The groups are shells around one centre, one inside the other: the same stretched ball of 5 dimensions in 9 sizes.
Known rows, each followed by its group:
[ 0.28  0.03 -0.26 -1.44 -0.87 -0.15 -0.10 -0.64 -0.90  0.25  1.27 -0.28
 -1.08  0.40 -0.21 -1.36  0.77] | J847
[ 2.41 -1.89 -0.92 -3.87 -2.36  2.18 -0.38  0.46  0.63  1.62 -0.53 -1.21
  0.50  0.77 -1.00  3.53  0.95] | J529
[ 0.56 -1.58 -0.45 -3.15 -0.58  0.39 -0.11 -0.18 -1.28  1.97 -0.20 -0.37
  1.42  0.77  0.42  1.19  2.05] | J770
[ 0.86 -1.79 -0.31 -5.97 -1.20 -0.30 -0.06  0.74 -1.57  1.53  0.73 -0.91
  1.41  0.03  0.50  1.31  1.46] | J711
[ 2.25 -0.24 -1.24  1.22 -2.18  2.91 -0.59 -1.17  1.46  0.80 -0.43 -1.05
 -2.09  0.91 -1.68  1.38  0.30] | J770
[ 0.06 -2.29  0.48 -4.63 -0.37 -1.04 -0.69 -0.62 -3.25  1.20  1.35 -0.82
 -0.15 -0.79  0.36 -1.84  0.34] | J148
[ 0.09 -2.02  0.25 -3.61 -0.31 -0.44 -0.46 -0.59 -2.43  1.43  0.65 -0.35
  0.45  0.09  0.23 -0.82  1.03] | J847
[-0.24  0.07  0.09 -4.30 -0.81 -1.46  0.35  0.49 -1.41 -0.06  2.08  0.02
  0.06  0.39  0.37 -1.29  1.15] | J711
[ 0.20 -2.35  0.98 -1.20 -0.45  0.39 -1.08 -1.74 -2.06  0.47  0.72  0.15
 -1.75  0.42 -1.47 -2.42 -0.61] | J847
[ 1.55  1.49 -2.05 -5.39 -2.36  0.40  1.47  2.61  1.91  1.05  0.52 -0.73
  2.73  1.57  1.07  4.82  3.59] | J148
[ 1.16 -2.36  0.86  1.82 -1.13  1.75 -2.02 -3.27 -1.64 -0.12  0.83 -0.76
 -4.99 -0.50 -2.85 -3.95 -2.67] | J292
[ 2.10  0.45 -1.41 -1.60 -2.51  1.95  0.17  0.41  1.84  0.51  0.20 -0.90
 -0.61  1.17 -0.97  2.59  1.16] | J149
[ 3.08 -1.01 -2.18 -0.85 -2.48  3.67 -0.28 -0.11  1.91  2.54 -1.83 -1.71
  0.58  1.10 -0.68  5.06  1.97] | J149
[ 2.35 -3.39 -0.71 -2.41 -1.61  2.59 -1.26 -1.08 -0.92  2.70 -1.27 -1.73
 -0.06 -0.10 -0.90  2.34  0.46] | J382
[ 0.49 -1.31 -0.39 -2.11 -0.54  0.31 -0.33 -0.74 -1.51  1.62  0.18 -0.56
  0.29  0.33  0.25 -0.06  1.43] | J529
[ 2.57 -2.18 -0.81  0.13 -2.03  3.08 -1.38 -1.75  0.03  1.58 -0.75 -1.74
 -2.25 -0.09 -1.79  1.03 -0.55] | J149
[ 1.12 -3.07 -0.24 -3.06 -0.69  1.19 -0.83 -0.84 -1.81  2.54 -0.79 -0.87
  0.92  0.26 -0.13  1.29  1.23] | J403
[ 0.52  1.01 -1.66 -4.57 -1.13 -0.24  1.40  1.89  0.62  1.67  0.16 -0.14
  3.46  1.74  1.72  3.69  4.26] | J292
[ 0.14 -2.36  1.12 -0.36 -0.37  0.58 -1.22 -2.11 -2.02  0.32  0.66  0.33
 -2.21  0.55 -1.79 -2.87 -0.87] | J770
[ 1.68  1.42 -2.22 -4.04 -2.23  0.70  1.12  1.83  1.62  1.26  0.39 -1.16
  1.87  1.06  1.05  4.08  3.22] | J847
[ 2.82 -2.93 -0.66 -2.57 -2.35  2.54 -1.47 -1.07 -0.65  1.71 -0.28 -2.29
 -1.81 -0.84 -1.51  1.36 -0.86] | J403
[ 0.12  0.36 -0.40 -1.92 -0.81 -0.49  0.15 -0.31 -0.89  0.29  1.40 -0.26
 -0.60  0.44  0.20 -1.15  1.20] | J382
[ 2.03 -1.94 -1.51 -3.17 -1.51  2.22 -0.12  0.28  0.22  3.06 -1.64 -1.17
  2.31  1.06  0.28  4.56  2.70] | J403
[-0.61 -0.68  0.28 -4.33 -0.16 -1.70  0.16  0.07 -2.41  0.62  1.71  0.05
  0.63  0.19  0.82 -1.65  1.45] | J149
[ 4.11 -1.38 -2.28 -0.16 -3.33  4.74 -0.86 -0.57  2.46  2.22 -1.83 -2.46
 -1.12  0.53 -1.74  5.05  0.59] | J403
[ 2.55  0.86 -3.25 -4.04 -2.41  2.22  1.35  2.29  2.65  3.03 -1.60 -1.46
  4.15  1.83  1.59  7.80  4.98] | J148
[-0.38 -3.60  2.12 -3.25 -0.08 -1.23 -1.82 -2.27 -4.60 -0.10  2.29 -0.38
 -3.20 -1.40 -1.45 -5.69 -2.46] | J292
[ 1.26 -0.62 -0.22 -1.86 -1.79  1.08 -0.32 -0.32  0.25  0.08  0.79 -0.36
 -1.36  0.85 -1.39  0.19  0.11] | J711
[-0.89 -1.12  1.39 -1.84 -0.05 -1.31 -0.58 -1.34 -2.56 -0.63  2.14  0.76
 -1.96  0.40 -0.97 -4.31 -0.55] | J529
[ 0.91 -0.16 -0.10  0.50 -1.41  1.12 -0.58 -1.36  0.02 -0.26  0.96 -0.23
 -2.70  0.69 -1.63 -1.55 -0.38] | J382
[-0.16 -4.02  2.08 -1.48  0.05 -0.21 -2.09 -2.96 -4.21  0.30  1.37 -0.17
 -3.37 -0.90 -1.97 -5.28 -2.46] | J382
[ 1.70 -3.10  0.83  0.18 -1.56  1.93 -2.17 -2.83 -1.76  0.18  0.75 -1.27
 -4.66 -0.90 -2.89 -3.05 -2.91] | J770
[ 2.67 -4.44  0.13 -0.61 -1.78  3.26 -2.34 -2.58 -1.48  1.95 -0.96 -1.93
 -2.88 -0.79 -2.53  0.00 -1.92] | J148
[ 0.29 -1.48  0.81  0.73 -0.63  0.80 -1.09 -2.20 -1.33 -0.09  0.84  0.25
 -2.91  0.62 -1.94 -3.03 -0.96] | J529
[ 1.08 -3.34  0.45 -1.41 -0.75  1.58 -1.34 -1.75 -1.77  1.67 -0.51 -0.48
 -0.93  0.36 -1.42 -0.37 -0.21] | J770
[ 0.70 -2.46  0.99 -0.73 -0.94  1.13 -1.24 -1.81 -1.35  0.20  0.54  0.14
 -2.35  0.66 -2.25 -2.00 -1.14] | J148
[ 1.35 -4.29  1.71 -1.65 -1.35  1.23 -2.47 -2.75 -2.89 -0.01  1.20 -1.04
 -4.58 -1.19 -3.15 -3.92 -3.62] | J403
[ 1.94 -4.91  1.44  0.55 -1.39  2.84 -2.85 -3.56 -2.18  0.70 -0.17 -1.04
 -4.76 -0.65 -3.82 -2.87 -3.57] | J292
[ 1.35 -2.21 -0.30 -4.11 -1.35  0.54 -0.74 -0.37 -1.70  1.53  0.53 -1.45
 -0.28 -0.57 -0.19  0.37  0.35] | J711
[ 3.02 -2.63 -0.76 -1.26 -2.54  3.42 -1.32 -1.08  0.54  1.57 -0.91 -1.72
 -1.72  0.22 -2.17  2.31 -0.59] | J711
[ 1.64  2.20 -2.68 -4.35 -2.30  0.67  1.70  2.55  2.38  1.41  0.15 -0.91
  3.01  1.68  1.55  5.39  4.32] | J529
[ 2.72 -0.54 -2.53 -3.93 -2.40  2.56  0.59  1.51  1.87  2.97 -1.63 -1.57
  3.06  1.38  0.70  6.75  3.63] | J149
[ 0.96 -2.44  0.90 -3.50 -1.45  0.05 -1.31 -1.14 -2.25 -0.11  1.82 -1.00
 -2.80 -0.92 -1.62 -2.64 -1.85] | J292
[ 1.85 -4.22  1.09 -0.23 -1.47  2.49 -2.36 -2.83 -1.78  0.73 -0.06 -0.96
 -3.85 -0.39 -3.24 -2.04 -2.75] | J382
[ 1.08 -1.05 -1.01 -2.64 -1.04  0.99  0.02  0.01 -0.39  2.03 -0.46 -0.68
  1.35  0.88  0.38  2.16  2.27] | J847

New rows, each followed by its group:
[-0.72 -3.67  2.38 -1.84  0.33 -1.13 -2.00 -2.95 -4.81 -0.18  2.14  0.00
 -3.67 -1.18 -1.72 -6.59 -2.65] | J148
[-0.67 -0.56  0.11 -4.83 -0.13 -1.62  0.52  0.62 -1.94  0.91  1.29  0.40
  1.81  0.86  1.07 -0.40  2.32] | J292
[ 1.44 -0.56 -0.88 -5.64 -2.01  0.09  0.25  1.25 -0.24  0.91  1.07 -1.21
  0.81  0.13  0.26  2.01  1.39] | J382
[ 0.69 -0.88 -0.82 -5.86 -1.12 -0.26  0.61  1.42 -0.66  1.78  0.28 -0.43
  2.81  0.97  1.06  2.79  2.88] | J529
[ 2.09 -3.78 -0.09 -2.99 -1.55  2.21 -1.40 -1.09 -1.31  2.18 -0.82 -1.38
 -0.47 -0.09 -1.36  1.48 -0.20] | J149
[ 2.09 -2.60  0.22  0.70 -1.84  2.69 -1.82 -2.43 -0.58  0.54  0.01 -1.17
 -3.83 -0.15 -2.82 -1.25 -2.00] | J711
[ 1.53  1.39 -2.24 -4.02 -2.04  0.80  1.31  2.01  1.82  1.53 -0.03 -0.78
  2.67  1.60  1.19  4.75  3.84] | J711
[ 0.88 -0.47 -1.34 -5.74 -1.18 -0.25  0.71  1.47 -0.62  2.12  0.24 -0.95
  2.94  0.57  1.62  3.11  3.26] | J847
[ 2.53  1.33 -2.83 -4.76 -2.88  1.50  1.22  2.40  2.45  1.76 -0.18 -1.69
  2.51  1.11  1.09  6.09  3.61] | J529
[ 0.06 -2.13  1.58  1.20 -0.47  0.57 -1.65 -2.99 -2.18 -0.69  1.40  0.33
 -4.40  0.12 -2.68 -5.04 -2.34] | J770
[ 0.35 -1.35  0.31 -4.49 -1.02 -0.43 -0.10  0.27 -1.33  0.52  1.17 -0.05
  0.29  0.62 -0.34 -0.20  0.80] | J149
[ 1.80 -1.59 -1.16 -4.30 -1.73  1.64  0.15  0.90  0.44  2.28 -0.93 -0.77
  2.29  1.31  0.04  4.31  2.47] | J403
[ 0.84 -1.21 -0.81 -7.66 -1.31 -0.77  0.56  1.84 -1.25  1.87  0.74 -0.99
  2.99  0.22  1.45  2.80  2.68] | J292
[ 1.31  0.72 -1.98 -1.97 -1.44  1.13  0.70  0.63  0.94  1.88 -0.41 -0.86
  1.69  1.21  0.96  3.28  3.27] | J148
[ 0.59 -1.33  0.59 -3.38 -1.34 -0.07 -0.50 -0.32 -1.14 -0.21  1.55 -0.13
 -1.40  0.37 -1.27 -1.34 -0.44] | J382
[ 3.42 -1.17 -2.64 -1.18 -2.55  3.93 -0.28  0.01  1.89  3.21 -2.25 -2.21
  1.15  0.83 -0.21  5.99  2.44] | J403
[ 0.70 -1.90  0.08 -4.76 -1.07  0.01 -0.23  0.26 -1.38  1.17  0.61 -0.37
  0.80  0.51 -0.19  0.71  1.04] | J847
[-0.01 -2.45  1.39 -0.16 -0.28  0.22 -1.49 -2.55 -2.64 -0.03  1.21  0.12
 -3.19 -0.06 -1.91 -4.26 -1.62] | J711
[ 2.22  0.02 -1.06 -0.79 -2.56  2.37 -0.19 -0.12  1.83  0.27  0.12 -0.78
 -1.47  1.20 -1.70  2.00  0.41] | J148
[-0.06 -1.67  1.01 -2.78 -0.61 -0.89 -0.93 -1.28 -2.74 -0.20  2.09 -0.35
 -2.30 -0.59 -0.90 -3.71 -1.04] | J711
[ 2.32  1.44 -2.41 -1.90 -2.66  2.31  0.99  1.44  3.11  1.23 -0.60 -0.80
  1.41  2.06 -0.07  5.25  3.09] | J292
[ 0.03 -3.53  1.88  0.47 -0.09  0.73 -1.99 -3.21 -3.01  0.15  0.74  0.33
 -3.59  0.06 -2.60 -4.64 -2.23] | J403
[ 1.11 -4.13  1.98  0.72 -1.07  1.78 -2.63 -3.56 -2.49 -0.34  0.87 -0.38
 -5.41 -0.52 -3.90 -4.69 -3.91] | J292
[ 0.85 -1.32 -1.00 -5.10 -0.92  0.02  0.25  0.77 -1.21  2.33 -0.04 -0.96
  2.46  0.37  1.26  2.43  2.72] | J382
[ 0.54  0.40 -0.90 -5.23 -1.39 -0.52  0.96  1.67  0.12  0.82  0.96 -0.14
  2.10  1.26  0.84  2.25  2.75] | J382
[ 0.88 -4.76  1.22 -2.87 -0.48  0.89 -1.97 -2.18 -3.50  1.72  0.04 -0.87
 -1.52 -0.73 -1.50 -1.95 -1.34] | J292
[ 0.67 -2.75  0.45 -5.44 -0.94 -0.15 -0.56  0.05 -2.14  1.32  0.68 -0.52
  0.67  0.09 -0.30  0.22  0.56] | J770
[ 0.83 -2.28 -0.38 -6.55 -0.96 -0.49 -0.18  0.66 -2.26  2.12  0.56 -1.25
  1.87 -0.43  1.02  1.38  1.69] | J292
[ 0.89 -1.50 -0.66 -5.27 -1.07 -0.31 -0.12  0.42 -1.79  1.81  0.69 -1.33
  1.18 -0.42  0.95  1.03  1.62] | J770
[-0.17 -0.80  0.80 -5.14 -0.99 -1.66 -0.13  0.26 -2.06 -0.59  2.64 -0.08
 -0.95 -0.11 -0.37 -2.41 -0.17] | J403
[ 0.78 -0.58 -0.91 -5.67 -1.28 -0.16  0.69  1.52 -0.31  1.59  0.35 -0.41
  2.67  1.08  0.95  2.91  2.88] | J382
[ 2.95 -0.69 -2.66 -3.14 -2.44  3.07  0.42  1.19  2.05  3.17 -1.99 -1.69
  2.83  1.41  0.50  6.94  3.55] | J529
[-0.69 -0.35  0.59 -3.69 -0.33 -1.85  0.00 -0.24 -2.36 -0.21  2.36  0.13
 -0.69  0.02  0.24 -2.93  0.54] | J149
[ 2.26 -3.64 -0.26 -2.08 -1.59  2.32 -1.68 -1.65 -1.55  2.15 -0.65 -1.90
 -1.44 -0.72 -1.35  0.67 -0.68] | J529
[ 0.13 -2.65  1.61 -1.88 -0.65 -0.40 -1.63 -2.20 -3.18 -0.47  2.09 -0.40
 -3.75 -0.92 -1.92 -4.91 -2.43] | J149
[ 3.16 -1.15 -1.38 -2.10 -3.08  3.25 -0.48  0.18  1.94  1.17 -0.66 -1.52
 -0.79  0.89 -1.77  3.87  0.41] | J292
[ 1.91 -3.36  0.25  1.08 -1.29  2.79 -2.06 -2.94 -1.34  1.36 -0.60 -1.22
 -3.31 -0.29 -2.45 -1.28 -1.66] | J529
[-0.38 -2.94  1.98 -2.13 -0.18 -0.89 -1.63 -2.31 -3.80 -0.43  2.17 -0.03
 -3.43 -0.82 -1.75 -5.52 -2.31] | J847
[ 1.08 -2.42  0.92 -2.95 -1.56  0.59 -1.20 -1.05 -1.51 -0.15  1.37 -0.54
 -2.53 -0.15 -2.07 -1.87 -1.63] | J770
[ 1.71 -2.48  0.58 -0.14 -1.75  1.91 -1.75 -2.24 -1.05  0.05  0.73 -1.04
 -4.05 -0.39 -2.74 -2.18 -2.32] | J847
[ 1.59 -1.63 -0.70 -5.53 -1.83  0.70 -0.03  0.96 -0.41  1.55  0.23 -1.06
  1.34  0.44 -0.01  2.71  1.48] | J847
[ 0.94 -0.40 -0.22  0.47 -1.26  1.11 -0.68 -1.52 -0.34  0.12  0.81 -0.50
 -2.55  0.40 -1.33 -1.53 -0.27] | J382
[-0.22  0.88 -0.29 -3.28 -0.84 -1.38  0.51  0.36 -1.01 -0.17  2.14 -0.11
 -0.25  0.38  0.57 -1.40  1.39] | J770
[ 1.16  0.41 -1.97 -7.76 -1.73 -0.63  1.40  2.86  0.14  2.12  0.52 -1.23
  4.18  0.67  2.36  4.82  4.21] | J292
[-0.82 -2.57  2.07  0.38  0.35 -0.51 -1.64 -3.09 -3.50 -0.46  1.68  0.67
 -3.73 -0.07 -2.03 -6.12 -2.04] | J403
[ 0.10 -0.13  0.25 -3.35 -1.10 -0.85  0.02  0.03 -1.09 -0.38  2.02 -0.04
 -0.99  0.38 -0.42 -1.64  0.34] | J711
[ 1.69  0.54 -1.74 -5.06 -2.23  0.32  0.67  1.59  0.59  1.17  0.85 -1.53
  1.24  0.23  0.89  3.05  2.28] | J148
[ 2.19 -0.62 -1.43  0.01 -1.96  2.69 -0.41 -0.74  1.12  1.54 -0.81 -1.15
 -0.72  0.92 -0.96  2.38  1.14] | J711
[-1.14 -2.27  1.90 -1.88  0.46 -1.60 -1.18 -2.16 -4.03 -0.27  2.19  0.49
 -2.47 -0.41 -0.94 -5.72 -1.25] | J770
